Every row belongs to one group in each of 4 separate groupings. Each group adds its own fixed numbers to the row, and there is some noise. The rows also spread widely along 16 directions, which tell nothing about the answers.
Some rows, each with its group in each grouping after it:
[ 36  -4 -18 -24  10  38 -10  28  14  10  17  -4  -8 -10   1  30  30  18
   3 -29  34 -23 -24  -2   0   0 -33  31  13  -6 -22  15   7 -26  38  17
   4  -1  -4  -3 -11 -11   9 -22  14]	z516 mupe z101 (3)
[ 29 -12   5  -4 -12   3 -17 -33   9  15   1 -23  17  17  22   2  -8 -10
 -10  -4  14  -6  -5 -10  -6 -17   2 -20 -11   2 -12 -45 -14 -21 -16 -36
  19  17  -6   1   4  11 -34  36  13]	z664 fepi z262 (2)
[ 12   5  45  -8   8 -10   1  -3  -9 -12  -2 -53   1  14 -19   7 -30 -15
  -3   9 -29  -4  56 -11 -25   8   3  18  17  -9  58 -22  -8   3  12   3
 -29   9  10  -9  -4 -17  -2  32  12]	z664 Fisi z798 (2)
[-26  31  -4  -5   3  18   0   9  17 -14 -38   1 -21  -2  24  -8  24 -22
  -8 -14 -18 -30   6  11 -15 -14  14  -6  16  12 -21 -33  27  -8 -10 -30
 -10 -16  19  15 -19 -17  50 -18  -4]	z25 fepi z101 (1)
[-57   0   2   5 -32  -9  -1  18 -10  -4 -33  68   3  30  -9   5 -24 -12
  -1  -4 -20 -13  49  10  42  25 -40 -48  26  27  49 -39   8  28 -13 -61
 -38 -20  10  -7  -7  12  -2 -13 -22]	z974 Dener z798 (0)
[  9 -16  10  -4  11  20  -4  11   8   9  36  15  11   6  -4  -3  18  22
 -20 -23 -11   1   4  29   2 -15 -33 -12 -14 -15 -11  19 -15  -3   8  -3
  16 -22  -6   7 -29   5 -14   7 -32]	z516 Fisi z399 (1)
[  4  29   9 -16  24  12  -1  19 -47 -28   2  -9  37   0  -3 -13  29   0
   4  -1 -27  10 -18   1  10 -24  21  -2  16   2   1  11   4  19   6  24
  28 -16 -13  22  -8  19 -16  12 -25]	z974 Dener z399 (4)
[ 33 -12  13  22  -2  23 -25   2  46   5 -25 -33  12 -17  21 -25  13 -19
   1   1  12  -8 -11  -2 -35   8   6  -9   2   7 -10 -57  23 -41  -5 -39
  12 -20   9  12   2 -16  21   0  24]	z25 mupe z262 (0)
[  1   9 -21 -22 -19  35  44   3  -9  -6  28  31   7 -10   1  -2  12 -25
   6 -23 -23 -10   6 -35 -27  -5  16  28  16  37  12  15  47   4   4  11
 -15  -3 -16  -8   1  14  20  -8   0]	z516 Dener z798 (3)
[ 21 -16  35   9   7  -4   9  -1  12  -1  16 -17   5  21 -25 -32 -28 -25
  14  16  -7   5  15  -4 -16  -2  10 -12  -4  31  26 -34   2  -6  -2 -36
 -25   0 -15 -17  -1 -19   9  29   8]	z974 Fisi z399 (4)
[ 20  14  14   3  13  29   4 -14  16 -26  15 -45  22  -5  14 -48  21 -34
  11  -6  -9   7   6  -5 -20 -33  53 -38 -10  26 -10 -21   7 -17 -16 -12
   5   1 -27  10  10  -7  14  17  -5]	z974 Dener z262 (4)
[-28   9   6  11   6  10 -27   9  29 -17 -46 -22  11 -38  26 -28  12  -8
  -8   1 -38   1   4   3 -20   0  -1  -8  21 -22  -1 -31  24 -13 -21 -22
  19 -33  33  26 -10  10   4  -5   5]	z664 mupe z101 (1)
[-33  36 -10 -22  29 -28  19   6 -55   4   5   6 -28   3 -16  31  11  36
 -21 -19  -9  -3 -16  -1  18  -3  14  33 -11 -18 -33  41 -15  15   6  31
 -14   8  -5   3 -26  -1  18   6 -33]	z974 fepi z399 (1)
[  4 -28 -16  38  -8  -9  32 -29  42  10 -13 -14 -33 -16  13 -39 -11 -37
   1  29   1  12 -18  17 -19  -6  20   4  -4  38  -6 -11  22 -13  -7  -2
  30   0  22 -14  14 -32  31 -25  17]	z664 Fisi z262 (4)
[  7  -8  17  35  -9  10   2 -17   4  -7  20 -32  18   8   1 -16  23 -23
  -9  20 -22  37  15  35 -14 -19  30 -29 -19  -8  30  40 -17  29  -5  52
  50  -4  14   5  18   0  -1  -4 -27]	z516 Dener z101 (1)
[-13  -6 -10  17  -8  -8   4   3   8  -1  16 -14 -15 -31 -14 -23  -2 -12
  25   9   8  38   3 -12  31  28  17 -14  -6  15  25  16  -1  -6  11  30
  -2  23  -4  -9  22 -10  11 -27   6]	z664 mupe z262 (0)
[-25 -16   1  33  -6 -13   8   1   9 -16  15  -9   5 -56  -7 -37   8  17
  -1  -7 -37  38  12  -7 -13  35  -2  12 -19  -6  33  15  12  -3   3  -5
  26 -30  23   6 -18  -4   6  -3 -23]	z974 Dener z101 (3)
[  2  -8  12  -7 -20   2  -4 -13   5  21 -11   6  24  15  -2   9 -30 -22
   6  23 -11   1 -16 -31 -37 -19  25   8  16  -2 -10 -18  30  11 -31   2
 -16  12   1  -3  38  52 -28  31  32]	z25 Fisi z101 (1)
[  1  -4  -7   6  -6   6 -11   3  35  27 -39  -1 -15   9  16  24  -6  -3
 -16   9  10 -17  -7  27  -1   5 -38   8  29 -19 -14 -12  -1  -3   0  16
   4 -20  28  -2  21   7  -2 -24  27]	z516 Fisi z262 (1)
[-37  37 -12  -3 -15 -17  -7  19 -32  -7 -18  11  26  -8  20 -20  41  -2
  -4 -16 -27  41 -30  -9  24  38  22   7  14  -7   9 -46  10  -1   6  -3
   9  -5  14  20  -7  16  12  -3 -24]	z25 mupe z399 (4)
[  4 -45  -5  18 -17 -14  11 -22  16  22  32  -3 -11 -12 -18  -5 -31   6
   7   6  12  28   8  -5  13  18 -24   0 -21   9  28   7 -11 -12   6  -2
  15  29   5 -19   8 -11 -28  -1  11]	z25 Fisi z101 (4)
[  5 -23 -28  27 -20  10  39 -49  -6  -1  24  18  12 -20  26 -34   8 -23
 -12  -1 -21  22 -18  -7 -13 -24  33 -10 -33  43  -4   6  25  -9 -21 -24
  61   7  -6   2 -12  -5  -6   7 -17]	z516 Dener z399 (4)
[ -4   6  -3  -5  22 -13  26  13 -13  -6  -8  -2 -14  -3  -3 -14  -2  15
 -21  -7 -30  -7  -9   9  -4  -3 -29  31  11   4  -7  -3   0   3  19   2
  13 -32  10   1 -30  -4  -3  14 -18]	z664 Fisi z399 (2)
[ 20  23 -23  -1  -9  19   3  10 -17   0 -44   9  16  -7  25  33  25  -7
  -2  -2   0 -16 -43 -15 -13  -4   0  33  26   9 -20   1  36   8   2  19
  36 -36  11  22  10  34 -10  -8  21]	z25 fepi z101 (0)
[ 11   3  -3   4 -21 -24   4  14  -1  10 -15  -8   2   2 -12   1 -10 -13
  12  14  11  28 -11 -17  19  52 -14  24  24   7  47 -30   3  -4  33  29
  -8   6  15 -14  25  -9  -5 -11  25]	z25 mupe z262 (0)
[ 32   0  17   6  -1  26  -4  32  17 -13  -2 -32   4 -15 -15  -5  12 -25
  20   8   0  10  11   9  -8  27  -7  27  26   7  46  -3  14 -10  38  31
   1 -16  16  -6   7 -36  30 -28  25]	z25 mupe z399 (4)
[-45  17  -3 -22 -14   2  29 -34  18   6 -12   6 -13   1  14   3 -27 -42
 -24   1 -51  -6  45 -25 -37 -12  31  23  28   1  21 -23  38 -14 -17   6
 -40  49  27 -21  -2  -8  23  -5  21]	z664 mupe z399 (1)
[  6  14 -47 -17   0  35  23   6   2  13   9  21 -22 -14  17  24  28  15
   4 -43  30 -24 -24  -6  28 -11 -25   3  -3  18 -50  35   4 -16  10  19
   5  -8 -23   8   0   9   7 -30   6]	z25 fepi z399 (0)
[ 33 -17  -7   5 -18  -1  -2   0  21  17  37  -9  15  22 -17 -14 -12  10
  26  -8  40  27 -19 -11  38  17 -30 -41 -13  11  10  -6 -35  -4  15  15
   3   9 -33 -16  38  24 -51  16  12]	z25 fepi z101 (0)
[-50  28   4 -28  45 -11  15  20  19   3 -25  -4 -39  16 -16   2 -33  25
 -12  -7 -23 -36  37  19   7 -15 -46  12  55 -29 -22   8 -18  10   5  31
 -65 -13  13  -9  14  14   5 -15   7]	z25 Fisi z399 (3)
[ -9  21  13 -23  -9  13 -36  32   7   4 -18 -10  26   3   5   7  19   1
  -9 -16 -16   4  10   8  -8  30 -18  14  38 -34  21 -48  15 -10  20   1
 -16  -1  24   9   1   8  10 -14   4]	z25 Dener z798 (4)
[-27 -14 -35   7 -39   8  -8   6   2  18  12  59  23 -22  22   8  27  18
 -10 -33  -6  19 -11  -8  30  32 -40 -11  -6  -8   2  -2   4  -3  -6 -19
  24 -26  11   9  -9  39 -22 -13 -21]	z664 mupe z399 (3)
[  8 -10  -2  40 -18   2  -2  17  -6 -16 -24  -3   0 -14   4 -40  25 -33
  25  30   1  19 -38  24   9  17  22 -10   2  39  24 -17  25  18  12  -9
  50 -23  16   8  -1 -26  35 -30 -10]	z25 fepi z798 (2)
[ 33 -10  -1   0 -19   3 -44  13   8  -1 -14 -28  13   9   6  20   6  -2
  24   1  42   7   0   2  56  34 -51 -31  18   8  45 -52 -32 -20  32 -17
  11  13   3  -1   7 -18 -32  -4  25]	z974 Fisi z101 (3)
[ 54 -24  24 -14  39 -10 -51  14  -9  30   5 -39   4  -2 -24  19 -15  33
  14  24  37  -8 -61  -9  -1  -3 -14  17  -4 -18 -36 -31  -7 -32  23 -20
   4  26 -16   2  -8 -10 -17  25  25]	z664 Fisi z399 (0)
[  5  -6 -23 -22 -27  -6 -13  21  16  39   1  23  -7  15 -22  24 -19  14
  28   4  48   9 -48 -21  38  29 -32  -3  17  -3 -14 -15  -4   4  19  17
 -29  18 -11 -26  48  29 -23 -11  37]	z974 Dener z101 (1)
[  4  15   4  29  24 -22  13   0 -21 -30 -58 -21 -17 -10  11 -27   9 -19
  -9  26 -17 -10 -24  22  -4  -5  21  18  12  32   5 -29  15   5  -1 -24
  45 -41  28  11 -25 -38  31  -5 -10]	z974 fepi z262 (4)

New rows. What belongs after each?
[ 14   3  35 -11  19   4 -14  -5 -16  -7  -9 -32 -17  31 -14  30 -15 -14
 -12   9   0 -31  48  23  -1 -19   4   6   9   3  32  -9 -14   0  15  -6
 -15  25  12 -10 -25 -46  10   5  -1]	z974 fepi z262 (2)
[  1  -8   4  26 -12   3 -18 -10 -38  23  -2  20  17  10   5  38  37   1
 -20   5   9   1 -31  19 -27 -14  52   3 -38  -8 -39  22  16  19 -32 -14
  35 -12   8  21   0  23  24   3 -32]	z974 Dener z262 (4)
[ 28   9 -27 -23  -3  10  -4   5  -7   0  14 -22   9 -17   1   2  10   4
  28 -11  29  20 -44 -36  26   6   0   1   4   8 -18  -4  -4 -13  16  19
  14  16 -26   2  25  17 -25   4  22]	z664 Dener z101 (4)
[ 28 -44  12   5  -2  11  -1  -3  32  16  34  -3 -27   9 -31   8 -27  10
   5  -9  30 -11  38  13  15   8 -52 -15 -20  15  32   6 -19 -23  27 -21
 -11  17  -6 -26 -18 -47  -4  -7   9]	z25 fepi z101 (0)
[ 15   9   7  25   0  -3   9 -16  29   5 -35 -38   6   4  24 -15   6 -24
 -19  17 -14  -2  -3   9 -51  -1  18  24  20  -9  -1 -27   9  -8  -6  26
  20 -28  34   4  26   3  13   3  17]	z25 mupe z262 (3)
[-21  27  -1 -31  25 -30  -8   0 -16  11 -24 -13 -19  24 -11  28 -27  41
 -15 -23   8 -23   9 -27  17   2 -32  -6  11 -22 -29 -36 -28 -10  -5 -32
 -49   4 -14   2   1  22 -24  37   3]	z664 Dener z101 (0)
[-16   9  28   9  -8   7  34  -1  36  -1 -20  -2  -5  35   1 -19 -15 -38
 -20   5 -44 -19  48  19 -56 -15   9   1  23   8  17 -18  21  18 -21   0
 -40 -35  18  -8  11   7  34   9   2]	z25 Fisi z798 (1)
[ 42 -19 -13   1  -8   8  22   6  -9   3  -3  24 -24   2 -17  21 -14  -6
  18   5  32 -29 -39 -18   0  -7 -14  27  -8  53  -8   5  24   1  12 -28
  14 -17 -12 -16 -13 -20   4   4  19]	z974 fepi z101 (1)
[  4 -10 -14  35 -18  -8 -12   4 -23   1 -40 -15 -33 -20   4  33  22 -13
  14  21  29   0 -27   8  17  20  19  13 -14  21   3   6   9   3   6 -12
  34  -5  27   9  -3 -35  42 -30   7]	z664 mupe z101 (2)
[ 37 -16   7 -30  10   6 -24  15   5  24   5  14   8  30 -14  21 -15  14
  -2   7  26 -29 -32   7   0  -4 -38  19  24  -7 -10 -29   3 -11  25  -5
  -8  13   1 -21  -3   4 -25   8  18]	z974 fepi z262 (3)
[  0   5 -12  16 -28  13  37 -13  23   3  18   8  -1  28  11 -27  22 -41
  -2  -4  -8  19   5  17 -13  -6  26 -17  -4  29  10   0   9   9   0  24
   8   5   4 -15  18  -2  25 -11  -9]	z25 fepi z101 (4)
[ -5   1 -15 -23 -24  15 -37   0 -27  24  22  17  11  -3   0  56   5  14
  17 -22  31   6   1 -26  53  15 -10 -25 -13  -9   4   0  -9 -13   1 -12
 -11  48 -18   6  -2  17 -23  -7   6]	z664 fepi z399 (0)
[ 14  -5  16 -31  32  14 -13  16 -26   5  -1  27  -1  24 -22  22 -13   9
 -11  19 -11 -36 -29  22 -12 -47 -10  26  22  -4 -18  15  21  16   9   0
  15   8   4  -7 -27   0 -13   6 -11]	z516 fepi z101 (1)
[-19  -5 -10 -19 -10 -10  -3 -25  15  52  -9  13 -40  39  -6  58 -33  -1
 -13  11  29 -24  11  16   9 -14  -8   4   9 -24 -23  12 -11   3 -10  29
 -32  54  16 -27  34   3  -1 -24  26]	z25 fepi z262 (1)
[-27  22 -12 -36  20 -16  -1   8 -48  17  24  20  -9  10 -13   5  14   3
   5  13  -7  15 -57  -4  23 -19  46   8   1   2 -39  10  10  11   6  28
  -7  61 -14  -4 -10   8  15  -6 -23]	z664 Fisi z399 (1)
[ 13   3  25  41   4 -29   7 -41 -20   5  15 -58   9  19   7 -14   6 -11
 -16  20 -13  34  -2   4 -27 -11  56 -11 -36  -1   8  -9 -27   3 -16  11
  22  16   3   6   6 -16  11  41 -19]	z516 Fisi z399 (3)
[-11  16 -21   0 -24 -20  25   3 -29  15 -27  33  -8  23  -3  27  -3 -20
  -3  14   8   2 -26   0  10  15  15  25  21  22   4  -9  19  27   5  17
  -5   0  14 -12  26  12  16 -17   5]	z974 Dener z262 (4)
[  9  -1  13 -13   0  43 -16 -17  -9   4  38 -16  24   2   5  41   4   1
   5 -29   5 -16  48 -19  -2 -36   9 -32 -17  -9  -8  32 -16  -4 -31  -2
 -22  11 -32  18  10  34 -21  23   3]	z516 Fisi z399 (3)
[-12  29   9  -4  -6   0 -16  17 -27 -13 -20  -8  24   0   0  34   7  17
   0 -23  -3  -8  35 -19  16  17 -17  -7  10 -21  17   5 -21  19 -15   4
 -22 -48  -5  22  21  43 -25  19  -7]	z974 Dener z262 (3)
[-19   0  17  21  -8 -11   5 -20   2 -17  10 -16   6 -15   0 -23 -14  -9
   2  -6 -35  17  51 -16   1  10   6 -23 -15   7  45 -13  -9  -3 -20 -26
  -5  -8   9   2 -13  -6  -1  22 -11]	z664 fepi z399 (3)
[ -3  18  -4  20 -35   4   7 -19  -9  -3   1 -17   4  -3  15   7  22 -36
  13   1   6  23   6 -13   9  10  51 -22 -20  18  20   6   3   6 -18  23
   8  12  -2   5  23   2  17  -7   5]	z974 fepi z262 (1)
[-15  22  -5 -34  10  18  10   0   2  -3  29   8  30   6  14 -34  20   7
 -19 -37 -31   5 -10 -12 -13 -24  10 -18   3 -15 -31 -11   4  -2 -12   1
  -7  -3 -27  11  -5  43 -20  28 -29]	z516 Dener z798 (1)
[-40 -15  10  32 -11   3   0  10  11  -6  15  17   2 -24 -17 -33  -5  -5
  18  13 -26  30  19  18  14  13   4 -31 -10  -3  30  39   5  32 -19  13
   8 -18   8   1  11  11   8 -25 -23]	z516 fepi z798 (1)
[-29   2 -19 -36  -6  12   2   3  14   8  18  49  13   7  14 -32  11   4
 -19 -28 -26  -2 -25  -7   3 -19 -15 -24  10   4 -29 -45  23 -15  -5 -45
  -3  11  -7  -2 -26  26 -16  12 -28]	z664 Dener z101 (1)
[ -5 -18   7  11  37   9  15   0 -28 -20   7  24   3 -26 -23 -12 -29  19
   7   6 -29 -22   7  -6   2 -35 -19   2  -7  23  -3  48  17  21 -20 -26
  21 -39 -17  11 -26  16 -27  17 -22]	z516 fepi z399 (0)
[ 54 -13  10  -1 -16  34  22 -16   1  -1   3  -5  -2  24 -11  38 -22 -38
  14  -5  34 -36  33 -23 -15 -23   5   7  -1  47  15   9   5  -5  -8 -12
 -21  -5 -23 -17  20  -9  -2  13  38]	z974 mupe z262 (4)
[-22  10  -1  17 -13  -9  -2   8   0   1 -35  14  26  -4  -1 -24 -14 -22
  17  34 -30  22 -19 -12  -1   5  12 -12  31   7  13 -17  26  30 -19  14
   8 -29  12   7  44  46 -12  -3  11]	z664 Dener z399 (0)
[-41 -32  -3  27 -42 -18  10 -30   7  29  18  51   7  -8  -2  -5 -17   1
 -18  -5 -20  17  20 -13 -22  20  11  -7 -31   4  10  -8  22   6 -37 -43
  -7  -3  16  -6   6  24   1  11 -23]	z25 Dener z262 (3)
[ -1 -17  31   4  13  24 -31 -20  -6 -16  29 -34  20 -33 -17 -14 -16 -18
  31  21 -10  13  32 -18 -11 -31  55 -31 -19   1  13  23  13  -2 -34  -8
   3  30 -16  13  15   4  -3   4   6]	z664 Dener z262 (4)
[  0  -9   8  -2  11  35 -38  10  27 -15 -21 -39 -13 -31  -1   5 -13 -20
  32  19  13 -17  40  12  26  -1 -22 -20  35  -1  38  -4   3 -23  16  12
  -6  24  17  -2  12 -38  12 -51  41]	z25 mupe z399 (3)
[  6  -1  -1 -17  18   5 -14 -13  10  18  15 -31 -25   6   0   2   9  -5
  -1  11  16   3 -26  14   2 -22  27  -4  -9  -8 -25   1  -2 -18  13  25
   7  63   5 -16  -3 -30  16 -17  10]	z974 fepi z101 (1)
[-45  27  -3 -42  27  -8  25  10  -6  -9 -27  25 -11  10  -5 -23 -25 -14
 -15  13 -49 -19 -13  -9 -19 -25   6  31  58   4 -12 -27  40   6   3  10
 -26  17  16 -15 -10  13   1  -1   2]	z25 mupe z101 (1)
[ 48 -24 -11 -12   1  38 -17  38  28   7  -7  13   1  -6 -13  17  -7   3
  30  13  33 -29 -27   8  14   3 -67  15  44   7   7  12  11   3  35  23
  18 -30   3 -13  20   5 -20 -34  39]	z664 fepi z798 (3)
[-22  -2  13   9   4 -24  -7  -8  20  -3 -40 -18 -15  23   4 -27 -29 -28
  -3  34 -14   1  20  33  23   4  -8 -24  35   7  38 -51 -10   8   7  -5
   2  19  35 -19   7 -26  -4 -12   7]	z974 fepi z262 (2)
[  9  -5  12  11  -3  17 -23  20  30 -15 -45 -24   7 -39  10   7  -4  13
 -10 -12 -16 -23  32   0 -19  26 -61  21  24 -22  30 -23  13 -17   5 -30
  14 -68  30  15 -15  -5  -8  -3  23]	z974 Dener z798 (1)
[-40  54 -31  -5 -12   3  49  -5 -16 -12   2 -14 -21   4  14   9  31 -19
   1 -40  -9  16  24 -18  22   4  37 -12   1  17 -11  29 -13  18 -14  39
 -34  -3 -19  14  27  20  32  -6  -9]	z516 Fisi z101 (4)
[ 21 -19  13  -8 -14  26 -22  17  -9   6 -17  25  -6   6 -14  33  -9 -22
  22  15  20 -34  -8   0   3  -6  -9   1   8  38  12 -29  33  -9   4 -52
 -14   6  -1  -3 -18 -31  28 -14  20]	z25 Fisi z399 (1)
[ -1 -17  35 -15   5  14 -61  -3  -8   8 -25  -2  38  15 -11  22 -42 -16
  15  40 -10 -15  23   0  -2 -28  -5 -25  33 -21  24 -32   8   5 -25 -26
  -6  22  14   3  25  28 -40  12  30]	z664 Dener z399 (4)
[-20  45  -2  -8  -8  -2  14   1 -25 -13   2 -12   6  49   4  20  28 -13
 -13 -24 -11  13  39  12  33  -2  10 -41   6   4  28   7 -37  25   9  39
 -18  10 -10   3   9  11  -3   4 -30]	z974 Dener z101 (0)
[ 23   9  14  17   2  -6 -21  10  -9   8 -17 -23  30  19   4  -3  23  -5
  -8  20   0  21 -33  19 -17   4  20   3   9 -19  -6 -19  -6  16   0  17
  30 -29  11  11  27  21  -2  12  -9]	z516 Dener z262 (4)
[  6   8  10 -38  12 -16  14 -24  11  17  -1   7 -13  59  -4  10 -48   7
 -29 -18   0 -33  30  -7   7 -18 -45  -5  20  -3   3 -51 -30 -13   0 -34
 -42  18  -9 -26 -11   0 -42  47   7]	z516 fepi z262 (1)
[-18   5  25 -17   5   9 -45   1  27  19 -10  -7  26  50  16  -9   5 -17
 -21  14 -21  -4  17  46   2 -15 -10 -43  38 -28  14 -68  -9  -9   5 -10
 -16  37  27  -4  -1  -2   0  -4  -8]	z516 Fisi z399 (3)
[ 29  -9   7 -40  27  15  -5  36   5 -16   8 -20 -19  -8 -27  -2 -24  15
  15 -18  11 -27  23  -4  34  21 -73  22  39   8  40 -21 -10 -25  58 -12
 -21   4 -10 -19 -33 -47 -15  -5  13]	z516 mupe z798 (2)
[  6 -26  12  18   3  10 -27  -4 -29  -2 -23  -5 -12 -12 -12  44 -20   8
   9   8  20 -30  25   5   8  -6 -12  -4 -14   9  11   8   3   2 -18 -58
   8 -12   2  12 -11 -20  11  -5   4]	z516 Dener z798 (4)
[ -3   5   6  18   1  29 -17   3   5   7 -19   7  21  24  17  -4  33 -22
  -6  19  -8  -3 -16  46  -6 -38  27 -43   7   2 -24   8  12  24 -18  18
  29 -15   8  12  20  23  14 -23 -15]	z974 Dener z399 (0)
[ 18  -1  14 -18  -4  14  -7   1   5  11  -4 -20  -5  18  -6  52 -18   6
 -12 -14   5 -24  45  -4  -6   0 -42  12  12 -23  21   9 -20  -2   7  12
 -24  -8   3  -4   4   5 -18  10  20]	z664 Fisi z798 (1)
[  3  16  -4 -46 -10  18  -3   4 -24  22  -4  29 -10  61  -4  64  -3  -9
 -13 -15  24 -46  15   5  14 -26  -8  -4  22   7 -16 -10  -2   9  10  -5
 -43  33 -13 -15   7   9  -2   3   2]	z974 Dener z262 (2)
[-14  23   7  15 -15  -9 -21  25   9  14 -46  -3  11  18   4  -3  19 -11
   4  15   4   8 -37   5 -25  22  25   1  20 -10 -26 -50  22  14 -15 -17
 -18 -37  21  12  41  30  34  -1   9]	z25 Dener z101 (4)
[  9 -12  19   9  14 -12 -15 -27  47  23   7 -53 -13  11   9 -42  -1 -18
 -15  18   5  17  -9  28 -31  -2  31  -6  -7 -14 -13 -54   0 -38   2  -2
   4  49  24 -15   2 -43  31  -6   8]	z25 fepi z262 (4)
[ -9  16   5  -2   0  22 -41   5 -15  -9   2   1  38  16  18 -15  32 -10
  16   2   4  14 -23  18  43 -34  25 -80  -7  -2 -22  -5 -20  18 -26  -3
  25   2 -22  23  13  36 -24   4 -21]	z974 fepi z399 (1)
[-17   1 -18   2 -37  33 -15  -7  16  10 -14  13  11 -15  31  26  20 -22
   3 -23   9  -1  21  -2  12   8   0 -21   7   5   1 -13  20 -14 -19 -15
  -1   1   9  18  18  19   5 -29  16]	z25 Fisi z262 (4)
[-28  34 -31 -19 -29 -10  28   4   0   5  -5   6  10  20  10 -14  -9  -7
  10 -24  -1  20  -4 -32  36  27 -17 -23  31   5   5 -26 -15  19   0  22
 -34  -5 -23  -7  51  53 -31  13   9]	z516 Dener z798 (2)
[  2  33  -4 -29   9  25 -59  41  27   8 -52 -17  12  -1  29  15  40  13
  -5 -15  13 -23 -34  21   9   8 -36  -7  41 -38 -37 -60   5 -27  19 -10
  -4 -22  22  18  -2   2  13 -26  21]	z974 Dener z399 (1)
[ 15 -33   0  19 -23  28 -16  19  31  -7 -10   4   2   2  -1 -25  -5 -28
  30  14  21   1   9  31  41   8 -42 -49  21  27  40 -11 -10   7  18  -4
  24 -11   2  -9  22 -14 -16 -33  12]	z25 mupe z798 (2)
[ 12 -15  31 -34  23   8 -32   3 -15  13  17   6  28  28 -22  20 -21  11
 -17  18 -18 -18  11   9 -22 -33 -13  12  26 -33   9  -5   4   6   6   9
  -2  22   9 -10  -2  22 -36  20 -10]	z664 Dener z262 (3)
[  0  11 -21 -40   1  -8 -33  38 -14  18 -27  31 -11  34  -7  33  -4  18
   8  -1  39 -20 -49   8  66  16 -59   1  46  -7  -8 -48 -14  -4  41  -9
 -17  22   2 -14  -4  -1 -21 -17  13]	z516 mupe z101 (1)
[ 25   1  27  17  14   0 -11   6  20   7 -10 -44   9 -16  -3 -26   0  -5
   8   8   1   0 -21 -21 -48   9  32  13 -10   2 -26 -43  24 -25 -13 -29
 -17 -23  -7  15  10   1  27  27  15]	z25 Fisi z262 (0)
[ 31 -17 -12   4  -4   6  27  -5  18   6   2 -40 -18 -20 -13  10 -20   3
   1   7   8   6   8  -6 -11  15 -28  41  12  -2  30  34  -1  -1  34  57
  19  -3  11 -20  22 -16 -15 -15  33]	z974 Dener z798 (2)
[ 16  15  26   5 -11   6  10 -10  11 -18   1 -23  48  10   8 -46 -10 -34
   6   0 -41  22  14 -24 -34  -1  21  -9  15  12  33 -48  14   0 -17  -9
  -1 -25  -5   6  18  30 -21  44  12]	z25 fepi z399 (4)
[-23 -13 -25  43  17 -30 -12 -13   7  12 -33 -14 -39 -38  10 -10  -2  36
  -3   5  17   6 -35  10  25  19 -15  -8 -27  -3 -39  -2 -11 -17 -13 -37
  34 -20  17  15 -12 -15   9 -15  -6]	z516 fepi z101 (0)
[ 38 -15   8  -7 -17  14 -14 -19 -13  21  17 -14  42  14   4  14  -6 -25
   6  37  -1  17 -32 -12 -31 -16  33  23  19 -10  21   2  24  10   4  54
  38  47  11  -9  35  29 -31   5  27]	z25 fepi z798 (3)
[ 16 -38  -7  27  -7 -21  13 -15 -22   7  -6  34   9   7 -14  -9 -30   6
   7  11  24   1 -26  -7  25  -5 -20 -18 -19  34  -4  -4 -14  13 -25 -45
  33 -31 -17  -4   9  20 -51  30  -6]	z974 mupe z262 (4)
[ 13 -35  29  16  -8  -9  -1 -14   0  22  30  26  18  31 -18  -6 -16   1
 -16   1  -1  -7   8  -2 -33 -15  10 -11 -30   7  -5 -16  -3   3 -25 -56
  -8 -13 -10  -9 -12  15  -6  49 -29]	z664 mupe z262 (3)
